There are 4 nested groupings, the coarsest first. Each group lies inside one group of the grouping before and may be the whole of it. The rows also spread widely along 17 directions, which tell nothing about the answers.
In the rows, 128 means zero.
Known rows, each followed by its group in each grouping:
[130  99 125 110 141 125  92 156 101 129 133  95 123 126 132 118 143 146
  98 135 138 134 136 129 132 103 136 136 108  79 141 143 119 106 142]
Gupe Podi nibi Ter
[144 112 119 116 154 123 137 154 116 175 106  64 190 109  97  82 144 139
 127 111 149 112 134  93  87 119 121 168  81 132  86 118  65 149 138]
lumu voket Ropad kinu
[112  94 141 170  93 111 118 138 126  74 153  98  92 136  87 108 123 121
 131 157 133 163 136 125 163 141 124 109 150 109 139 135  95  97 139]
Gupe rig pili Guvad
[148  83 113 153 126 125 146 155 112  98 133  78 115 133  85 123 127 151
 126 127 128 153 140 121 117 111 111 143  99 114  98 128  87  99 130]
Gupe rig rotud sudog
[167 110 117 129 144 137  93 168 137 119 158 119 143  96  98 103 150 176
  86 115 103 108 138 106 153 108 132 119  95 137 100 107 192 105 127]
lumu Gome ped Tus
[136 122 135 151 130 130  93 140 133 137 140 105 162 124 136 125 145 119
 112 158 119 109 137 100 129 113 136  96 164 134  90 115 163 159 100]
lumu fiz posi Vota
[132 122 132 115 127 143 127 153  87 165 118  91 147 150 139 129 147 140
 103 147 149 108 173 120 126 117 126 156  74 103 121 150  86  76 131]
lumu voket tif nos
[117 118 126 163 166 130 110 168 123 122 141  95 149 147 132  98 140 130
 111 125 125 131 154  68 145 124 143 159 112 148 152 155  98  76  94]
lumu fiz fege notor
[106 117 136 148 142 135 131 150 112 153  87  86 143 107 113  88 157  43
 122 170 176 159 127  33  84 115  92 197 109 108 119 128  70 143 147]
Gupe rig rotud Taz
[121 180 132 137  94 125  68 175 122 113 128  86 161 132 158  94 126 131
 128 148 116 101 177  92 130 105 166 138  89 119 129 132 109  82 125]
Gupe Podi nibi mevo
[133 169 131 111 100 115  57 167 165  99 152 150 158 112 137 109 122 137
 126 134 135 138 129 108 146 125 137  87 122 105 118 107 101 154 135]
lumu fiz vavem Vedu
[ 78 137 142 191 153 158 116  96 146 152 177 179 110 145 113 148 139 114
  73 178 186 184 147  61 176 144  80  98 169 132 125 140  94  98 112]
lumu Gome gir Ton
[103  89 156 169 134 135  83 121  83 100 149 131 138 175 109 142 119 142
 107 103 169 129 133 147 188 158 150  68 172 120 150 119  66 127  90]
lumu deso rala fiviz
[136 140 151 164  90 128 164 152 135  88  89 134 121 117 119 138  90  67
 199 159 123 149 102  64 118 159 123 104 153 159 108 152  84 115 125]
lumu fiz posi sak
[172 126 107 156  93 161  67 145 100 102 113  88 182 193  77 143 124 130
 128  69 172 157 161  83 161  92 135 179  93 111 112  92 145 121  54]
lumu Gome zefod zusa
[138  92 154 115 118 140 123 152 116 152 104  98 149 146 140 134 153  84
 123 186 139 134 168 111 158 137 132 100 125  71 135 151 105 106 129]
lumu deso rala togum
[125 124 152 164  82 142 125 120 159 106 121 151 113 139 141 122 135  64
 179 163 118 111 117  80 160 167 129 108 200 181 125 159 209 141  93]
Gupe Podi nibi Ter
[161   4 165 159 201 100 176 139 121 130 111 118 134 116  89 141 166  96
 133 164 120 128  94 135 140 147 137  84 152 136 113 129 133 163 110]
lumu fiz posi Vota
[145 120 134 107 109 135 127 159 117 151 119  91 146 119  98 127 127 152
 136 143 134 119 146 126 123 159 128  95 101 114 116 153  92 107 153]
lumu fiz posi Vota
[ 84 171 149 149 111 109  74 149  86  82 141 134 106 110 161 101 103 101
 106 138 150 138  98  91 126 102 134 144 146 109 150 126  72 105 150]
lumu fiz vavem Vedu
[162 136  95 133 126 118 123 198 191  75 139 121 150 125 126 108 129 142
 149 129  95 155 156  65 129 119 123 147  78 151 114 136 104  95 101]
lumu Gome zefod zusa
[123 140 120 136 115 121 104 141 133 116 125 115 125  97 125 106 116 117
 146 131 127 127  89  85  92 129 120 144 152 162 110 144 142 160 132]
Gupe rig pili Guvad
[110 146 174 150 130 117 113 136 107 149 133 146 108 113 116 127 136 100
  96 195 156 145 134  91 161 134 136 133  82 111 166 161 118  54 163]
lumu fiz fege notor
[127 118 141 167 128 125 124 126  86 135 129 103 121 149 129 137 140 108
 104 155 144 125 133 101 129  96 128 177 111 133 121 141 148  91 107]
lumu fiz fege notor
[165 114 108  83 112 118 144 135 109 145 101  77 156 124 144 125 116 121
 162 106 147 136  99 132  71  70 102 165 125  77  53 118  76 182 142]
lumu fiz vavem Vedu
[136  66 112 159 109 173 105 170 141  85 114 109 150 194 125 158 170  78
 111 160 148 154 184  82 145 150  91 110 158 112 115 109 112 165  48]
lumu deso rala togum
[129 149 121 109  94 137 103 139 120 130 133 110 132 124 139  99 117 128
 140 110 136 116 120  97 132 124 122 151 146 131 121 149 137 118 134]
lumu Gome ped Tus
[127  87 138  98  93 105  69 163  83  73 139  88 138 152 135  88 137 138
 127  88 140 101 133 175 167 126 161 122 141  80 160 107  84 132 127]
lumu Gome zefod zusa
[120 140 132 153 154 145 114 157 147 149 154 142 162 174 131 119 166 134
  94 144 169 135 200  86 167 130 118 148  58 127 132 128  58  73 101]
lumu fiz fege notor
[ 98 110 153 167 116 146 106 124 124 143 154 132  95 128  71 117 151 127
  99 169 155 137 140  97 170 193 116 111 134 157 169 171 162  85 138]
Gupe rig pili Guvad
[108  72 143 144 118 108 148  89 100 173 147  44 130 147  93  92 149 131
 125 144 143 111 126 148 139 143 124 145 171 131 124 164 136 131 129]
lumu deso rala fiviz
[120 127 110 124 133 130 104 140 128 126 144 104 143 116 127 112 111 161
 134 104 141 135 114 118 102 124 116 102 156 123  90 129  62 161 136]
Gupe rig rotud Taz
[143 100 139 122 116 142 124 150 110 127 138 123 130 132 120 107 160 131
 110 124 145  93 144 136 149 130 114 127 106 120 102 108 122 120 135]
lumu fiz fege notor
[161  80 100 118 113 120 120 187 147  79 137  86 120 139 111 142 133 151
 125 155  99 166 148 125 124 119 115 108 112  90 119 142 108 116 118]
lumu fiz fege notor
[143  97 111 121 146 156 120 164  94 110 129 108 111 103 116 128 107 165
 115  97 126 145 111 111 116 112 114 104 135 101 101 138  89 105 149]
Gupe rig rotud sudog
[131  92 118 135  71 169 137 113  83 122 146  96 106 166 125 139 145 138
  99 124 154 104 156 156 141 112  79 125 158 102  66 106 132 129 116]
lumu deso rala togum
[115 137 137 182 164 152 139 159 135 141 113 131 167 149 134 116 141  88
 119 153 154 144 171  30 137 131 117 154  98 155 119 134  55  84  91]
lumu voket Ropad kinu

New rows, each followed by its group in each grouping:
[127 139 137 109 116  97 137 134 137 122 141 141  98 119 151  94 131 128
 152 129 132 114 108 128 134 115 134 178  94 142 139 168 135  89 155]
Gupe Podi nibi Ter
[137 130 101  90 111 167 147 124 120 192 147  82 129 125 134 146 113 189
 119 138 131 132 146 134 103 123  84  86 153  88  61 172  95 111 158]
lumu fiz vavem Vedu
[149 160  95 118  64 177 118 197 126  88 131 127  97 132 154 169 134 132
  86 190 119 151 196  88 107  93  71 121  72  75  76 123 107  61 142]
lumu fiz posi Vota
[123 175 137 155  81 160 100 144 121 143 102 111 143  95 106 110 129  82
 131 166 148 124 135  42 100 133 105 139 119 146  89 121 145 131 144]
Gupe rig rotud Taz
[105 116 154 119 111  86  88 176  65  76  91  93 118 143 169  91 135  51
 143 131 145 112  97 102 110 118 165 217 124 121 204 155 101 120 120]
lumu fiz posi Vota
[134 116 148 137 104 136  91 171  95  76 157 134 105 108 101  91 140 146
  87 113 134 107 137 130 179 126 133 107 100 106 131  94 124  76 159]
lumu fiz posi Vota
[130 101 137 131 118 120 124 152 125 126 114  93 145 149 141 122 141 100
 141 158 123 121 143 108 132 142 138 132 136 130 138 158 118 125 105]
lumu deso rala togum
[128 108 122 120 124 214  98 164 106 177 133 106 156 150  86 107 179 136
  63 128 181 124 213  74 178 160  85 121  90  85 124 116 103  76 132]
lumu Gome ped Tus
[117 111 166 124 113 119 169 116  96 162 104 101 136 174 157 102 138  66
 176 138 166 110 143 120 156 136 140 172 134 113 145 174  68  85 128]
lumu fiz posi Vota
[142  83 140 107 164 161 102 193  72 152 103  92 163 111 110 100 161 143
  97 103 135  73 144 107 128 164 148 114  94 131 142 132 110 110 134]
lumu fiz posi Vota
[124 104 145 115 115 102 102 174 136  64 137 144 103 121 166  75 157  64
 122 147 127 134 123  97 171 105 129 167 131  94 164 121 124 107 138]
lumu Gome ped Tus
[141  86 165 157 122 124 140 144 122  78 127 166 113 101 135 115 141  92
 147 137 106  79  95 121 157 153 135  80 173 175 100 104 160 145 117]
lumu Gome zefod zusa
[196  91 117  72 107 138 114 186 105 108  89 110 144 100 120 114 137 122
 137  98 117 108 108 122 112  98 125 150  88  98  91 107 161 148 141]
lumu voket Ropad kinu
[141  95 157 129 154 117 132 131 139 154 157 153 138 163 152 103 173 124
 116 135 131  94 159 135 204 126 153 148 105 142 150 156 168  74 103]
lumu voket Ropad kinu
[128 134 136 116 116 139  98 149 121 126 134 101 156 127 130  81 111 129
 148  90 140 127 125 102 160 130 141 109 158 102 124 133  79 118 137]
lumu fiz vavem Vedu
[ 83 147 168 186 133  85  63  94 118 138 177 109 134 128  90 108 106 151
 109 158 154 155 120 124 177 136 174  90 156 126 166 151 108 101 136]
Gupe rig pili Guvad
[143 102 146 154 149 144 141 121 128 155 140 122 141 120  73 117 128 137
 124 125 156 150 125  98 167 136 116  99 124 119 102 129 104 105 138]
lumu fiz fege notor
[102 126 151 126 138 100 172  65 145 204 156 117 137 157 146  78 151  85
 147 141 195 147 124 116 160  94 100 195 142  99 110 154  73 121 147]
lumu fiz fege notor
[116  90  92 160 156 159 112 173 124  96 157  84  93 136  96 106 131 138
  79 126 124 200 138  40 152 115  95 168 141 112 165 175 133  51 110]
lumu fiz fege notor
[ 88 116 114 160 110 134  63 136 117 118 178  59 136 146 107 113 135 156
  71 161 139 154 160 114 139 125 113  87 187  88 125 123  96 138 114]
lumu fiz fege notor
[124 127 126 175 106 136 129 129 111 105 119 134 112 166  78 188  91 142
 141 144 157 179 119  94 126 168 114 127 121 164 143 176  98  97  90]
lumu voket tif nos
[100 143 108  68 113 197  83 161  71 132 133 159 100 140 223 140 118 134
  88 102 149 105 131 110 127 120  95 112 188  87 130 164  95 106 134]
lumu voket Ropad kinu
[123 122 131 101 160 137  92 183 109 131 130 134 129 109 164 110 145 128
 100 130 124 107 122  93 125 135 139 131 122 130 158 162 128 107 133]
lumu fiz posi Vota
[120 141 136 150 110 149 128 108 111 175 114  71 173 128 119 106 106 113
 165 121 142 109 116  83 113 140 126 109 194 149  80 143 106 158 115]
lumu fiz fege notor
[136 122 139 129  91 111 108 163 147  74 123 132 118 115 122  83 136  85
 161 131 131 126 113 101 139 136 128 150 121 138 131 120 124 140 137]
Gupe rig pili Guvad
[125 134 157 163 134 110 133 154 102  95 117 125 145 133 173 110 120  92
 153 130 119  89 125 102 130 111 160 131 138 155 110 122  80 108 107]
lumu fiz posi Vota
[159 122 152 153 104 137 122 132  98 135 127  97 153 129 135 131 135 118
 120 155 122  97 156 129 150  80 139 100 123  94  61  93 137 108 126]
lumu fiz fege notor
[160 162 116  96 102 133 138 152 122 136 115 123 123 136 181 145 106 122
 157 133 117 129 128  99 111  82 127 168 104 115 104 176 139  79 129]
lumu fiz posi Vota
[133 129 113 138 137 100  87 155 164 113 124 115 140 105 102 121 117 107
 130 156 122 188  84  48 105 125 126 158 141 149 151 165 166 158 106]
lumu voket Ropad kinu
[123 113  99 134 176 138 139 148 197 162 173 123 147 123 107  84 167 147
  99 139 141 164 159  56 146 134  83 152 111 141 115 149 106 109 122]
lumu Gome ped Tus
[130 127 129 133 123 140 121 148 128 141 127 105 155 150 109 150 108 153
 146 137 143 147 149 111 133 163 133  76 134 121 124 162  55 112 117]
lumu fiz posi Vota
[145 108 187 158 117 137 137 116  62 152  67 121 146 114  90 134 127  51
 147 148 175 120 103  85 144 132 139 136 117 117 116 114 126 117 139]
lumu Gome zefod zusa
[113 143 151 186 162 127 152 121  50 202 102  46 181 148  98 116 123 147
 114 133 159  93 161  86  99 119 156 198  53 171 116 159  62  49 114]
lumu voket tif nos
[155 152 105 113 111 175  67 144 141 175 136 132 193 140 117 170 144 170
  82 144 161 126 176 111 114 117  99  74 106 104  53  90 125 181 101]
lumu voket Ropad kinu
[117  72 143 127  81  95  85 169  79  40 126  98  87 136 143 126 140  95
 117 159 117 114 102 163 123 131 137 120 168  99 158 121 128 156 125]
lumu fiz fege notor
[132  87 101  64 117 111 111 154 125 142 134  48 135 128 135  72 140 137
 132 115 126 143 120 126 122 109 119 173 151  74 145 171 115 136 146]
lumu voket tif nos
[136  89 145 150 152 137 148 102 146 196 125 103 189 157 104  99 175  99
 149 125 161  97 146  94 152 155 124 146 147 173 100 133 145 162  83]
lumu Gome zefod zusa
[170  87 116 114 138 136 137 171 123  99 120 125 121 103 133 127 138 124
 115 126 114 132 115 108 121  89 106 131 106 103  81 111 131 127 134]
lumu deso rala fiviz
[149  77 156 165 173  82 172 146 106  75 148 144 106 134 171 113 150 101
 115 140 120 120 126 142 157  44 139 164  94 105  93  93  84  79 123]
lumu fiz posi Vota
[135  93 119  93 171 125 117 145 178 152 166 153 125 108 147  96 168 124
  99 146 132 151 123  96 163 114 102 128 146 101 131 148 152 134 138]
lumu Gome ped Tus
[153 107  91 118 159 154  93 182 133  98 133 123 138 150 195 126 150 107
 104 111 111 141 134  64 124  62 114 180 147 112 113 136 169 128  70]
lumu fiz vavem Vedu
[116 135 112 141 171 169 134 168 153 179 125 114 160 134 161 121 151 118
 106 172 117 130 177  30 117 146 108 136 127 160 123 186 114  84  97]
lumu voket Ropad kinu
[113 105 117 143 172 140  86 176 154  82 168 177  85 120 124 121 126 140
  83 132 116 189 109  53 183 148 121 122 150 143 201 187 160  64 108]
lumu voket Ropad kinu
[100 128 163 167 139 119 120 118  72 137 125 126 114 114 111 115 120 122
 121 130 160 107 100 112 123 142 141 139 125 160 136 145  98 105 146]
Gupe rig rotud Taz
[133 131 140 136 158 146 120 126  76 159 137 159 148 134 161 136 149 151
  85 102 158  62 129 133 119  96 124 151  97 161  76 101 125 127 109]
lumu voket Ropad kinu
[124  99 136 164 184 159 102 104 117 178 157 133 156 167 114 129 148 147
 100  99 172 137 146  99 181 121 133 124 148 134 125 143 133 110  85]
Gupe rig rotud Taz
[129 143 118 105 111 140  79 141 110 136 175 116 132 153 139 109 140 179
  84 105 150 123 171 137 179  96 131 143  96  86 135 134 123  63 132]
lumu Gome zefod zusa
[112 111 125 108  93 127 119 125 133 112 163 131  97 153 147 105 145 114
 121 134 156 145 136 130 165 119  96 150 158  94 136 144 114 114 135]
lumu Gome gir Ton
[144 156 133 122 120 111 124 154 158 138 123 120 161 103 151 116 131 134
 150 163 118 107 147 115 104 109 137 106  86 123  73 119  87 134 147]
Gupe Podi nibi Ter
[148 121 103  92 118 173  66 196 184 104 151 168 140 166 137 119 173 131
 105 122 153 155 195  89 185 146 106 125  82  96 153 132 122 108 103]
Gupe rig pili Guvad
[121 137 126  99 115 142  73 156  52 126 118 112 121 145 138 124 128 132
  88  99 178 126 129 113 128 101 128 194  85  87 164 139 100  86 138]
lumu Gome ped Tus
[110 182 127 104 146  86  78 143 141 167 138 130 152  91 147 116 119 148
 110 161 138 133  97  92  85 118 142 158  93 148 145 172 122 141 146]
lumu voket tif nos
[138  71 136 179 149 103 143 121 135 119 171  97 121 145  91 146 137 168
 104 171 110 147 152 145 164 122 133  84 140 124 108 138 124  93 109]
lumu Gome ped Tus
[106  92 159 158 166 116 156 121 134 140 137 149 113 159 172 136 147  89
 142 176 138 132 140 115 158 140 134 119 156 139 143 178  89  95 109]
Gupe rig pili Guvad
[106  86 129 121 137 185 148 142 126 189 135 108 132 178 144 130 177 117
  99 176 153 124 202  95 167 175  92 116 145 111 143 190 102  74 108]
lumu voket tif nos
[104 124 123 107 169 175  79 152  84 143 149 136 112 103 201 120 123 161
  83 109 114  92 118 106 139 111 137  78 195 109 125 162 140 100 135]
Gupe Podi nibi Ter
[128  94 121 129 128 142 166 128 159 123 163 147  88 138 140 116 151 107
 115 158 141 171 147  98 172 107  72 137 147  91 105 146 111  82 139]
lumu Gome gir Ton
[153  93 177 149 113 117 132 177  51 124  73  73 130  75  62 146 125 114
 112 197 122 109 126 127  99 149 149  82  60  98 116 116  89  93 183]
lumu fiz fege notor
[138 118 134 131 121 122 133 154 126 116 122 137 115 132 125 111 156 104
 130 139 150 123 134 104 123 120 114 186  70 142 125 135 122 107 133]
Gupe rig rotud Taz
[100 128 108 131 110 171  69 155  91 123 154 113 134 144 128 100 176 164
  64 100 169  70 167 127 114 136  98 151 104 143 105  89 121 148 116]
Gupe Podi nibi Ter
[111  80 120 169 139 163 136 158 128  95 148 116 109 136 147 135 146 123
 105 166 115 131 164 103 132 136  94  69 181 120  85 122  76 121 110]
Gupe rig pili Guvad
[135  95 121  90 163 130 148 173 167 127 143 161 108  88 124 102 152 124
 116 141 140 159 110  93 133 145  86 117 110 108 127 149  85 123 169]
lumu fiz posi Vota
[104  79 164 124  99  86 147 147 178 109 151 135  95 147 122  97 175  90
 154 211 132 131 161 153 174 200 125 102 123 124 177 174  88 109 152]
Gupe rig pili Guvad
[143 124 131 120 123 132 118 154  80 122 107 107 129 127 123 115 116 126
 129  95 144 120 111 100 124 112 137 182  86 130 137 150 118  87 131]
lumu deso rala fiviz
[167 123 141  84  88 143 128 151 104 127  97 150 106  83  85 129 111 119
 157 104 149 124  66 114 122 155 113 126 109 129 119 145 162 134 174]
lumu fiz posi sak
[123 117 113 128 139 112 100 159  93  99 139  98 119 119 130 107 130 164
 103 105 139 119 119 131 100  92 131 165  89 118 119 120  89 117 138]
Gupe Podi nibi Ter
[143  68 113 127 129 146 113 163 113 129 119  79 141 125  86 142 160 133
  92 161 139 142 148 111 104 140  95 109 125 101 102 116 115 159 121]
lumu Gome gir Ton
[102 122 139 164 117 153  96 124  53 129 135  90 131 108  50 110 108 158
  74 107 192 150 119 107 132 128 102 113 122  94 103  89  43 114 162]
lumu voket tif nos
[137 131  98 133 148 110 105 159 130 105 146  80 135 121 148 112 103 147
 122 121 108 170 113  83 111  63 131 157 138 101 114 149 103 107 117]
lumu fiz fege notor
[127  90 131 125 119 126 147 144 139 135 134  99 129 143  95 105 150 118
 132 152 153 148 155 111 148 156 103 137 112 109 133 147  75 106 140]
lumu Gome ped Tus
[157 102 110  96 130 161  86 166 133 150 126 130 148 124  86 131 158 150
  91 119 151 137 135  97 134 149 104 133  94 124 129 135 171 144 119]
lumu voket Ropad kinu
[149 104 141 120 121 100 150 133  64 132  94  78 129 116 117 147  99 131
 140 137 142 135  99 147  88  93 133 142  94  88  96 139  59 118 158]
lumu deso rala fiviz
[142  70 130 128 143 121 178 147 125 111 127 125  92  97  97 130 126 131
 126 149 127 155  97 119 120 139  92 112 119 119 105 148  88 112 161]
lumu deso rala togum
[159 109  90  83 125 161 108 161 118 109 144 114 144 147 166 131 117 169
 122  74 132 139 147 131 144  77 108 109 145  63  78 114  73 120 117]
lumu Gome zefod zusa
[102  99 146 151 134 133 118 143  84 117 135 110 108 113 137 111 139 127
 110 140 127  91 118 126 117 145 128 105 163 146 118 136 106 125 139]
Gupe rig rotud Taz
[147  57 157 128 117 126 162 102 104 151 114 108 128 177 106 129 159 103
 157 130 175 120 140 167 165 131 126 141 121  96 113 133 111 128 122]
Gupe Podi nibi mevo
[149 164 156 140 108  74 115 125  56 100  80 107 128  70 132 131  63  98
 169 117 125 120  30 102  71  65 167 176 118 142 101 126 133 134 155]
lumu Gome zefod zusa
[110 107 136 182 119 134  59 128 120 127 145 107 145 175  55 156 146 129
  84 164 174 174 156  89 166 167 129 122 133 133 176 141 151 126  76]
lumu Gome ped Tus
[131 115  92 106  93 138 123 155 154  97 149 121 110 139 118 118 133 141
 134 115 142 149 118 114 111 141  77 143 139 130 107 138 105 157 123]
lumu fiz fege notor
[112 134 133 130 119 145 102 147 127 147 129 108 125 122 112 114 130 131
 123 156 142 141 145  86 142 156 129 115 123 118 152 173 121  88 144]
Gupe Podi nibi Ter
[129  93 167 180 125 106 135 115 104 125 124  98 126 133  83 120 125 113
 147 155 140 130 123 126 154 142 153 115 131 140 128 141 117 104 128]
Gupe rig pili Guvad
[128 148 118 135 122 165 106 157 146 135 149 131 141 141 159 142 127 144
 113 153 117 130 166  87 142 130 114  84 150 123 100 152 120  98 107]
lumu fiz vavem Vedu
[120 129 135 164 142 107 128 136 118 140 126  77 158 143 161  92 146  98
 138 147 127 106 151  90 110  84 144 184 119 143 101 133 102 116 105]
Gupe rig rotud Taz
[156  65  88  98 163 129 143 214 144  83 128  84 118  94 138 103 140 148
 120 127  81 146 119  98  89 115 101 125 126 105 105 144  88 128 137]
lumu fiz vavem Vedu
[138 177  95 140 117 164  70 171 118 121 135 112 154 127 114 118 115 152
  83 106 147 158 154  44 122  84 111 177  77 122 109 120 127  85 110]
lumu voket Ropad kinu
[125 151 131 142 111 155 136 158 130 111 138 141 115 119 187 130 122 105
 128 161 106 113 145  82 133 108 112  98 162 128  85 140 117  89 125]
lumu fiz posi sak
[122  44 179 136 131 103 133 122 112  82 126 183  76 117 129 109 174  35
 126 156 155 126  69 128 181 144 115 135 182 124 160 117 176 159 131]
lumu Gome zefod zusa
[122  89 137 142  89 105  97 141  92 115 121  59 144 159 130 145 154 120
 119 184 135 105 162 170  95 123 134 106 139  96 100 110  91 174 113]
Gupe rig rotud Taz
[ 95 167 159 187 168  97 105  94  91 175 162 109 171 157 180 124 128 139
  99 149 148  89 146 120 131  72 167 148 129 151 102 130  91 102  94]
lumu fiz fege notor
[136 122 117 100 135 135 137 143 143 157 127 116 133 103 147 106 138 125
 137 139 135 125 124 105 101 114 103 137 124 116  86 146 102 141 155]
Gupe rig pili Guvad
[110 152 134 114 100 112 139 124  41 134 122  79  90 112 164 150  70 159
 126 148 127 127 107 149  86  87 132 132 135  84 112 178  50  57 181]
lumu Gome gir Ton
[156  75 125 133  93 149 182 138 169  84 114 136  90 108  92 122 115  89
 186 143 127 179 101  94 144 146  77  82 177 105  76 132 105 141 151]
Gupe Podi nibi mevo
[ 94 139 138 159 101 126 130 123 113 131 137 114 105 144 123 144 109 129
 130 174 135 140 128 100 127 164 120 122 156 159 147 191 112  89 119]
lumu voket tif nos
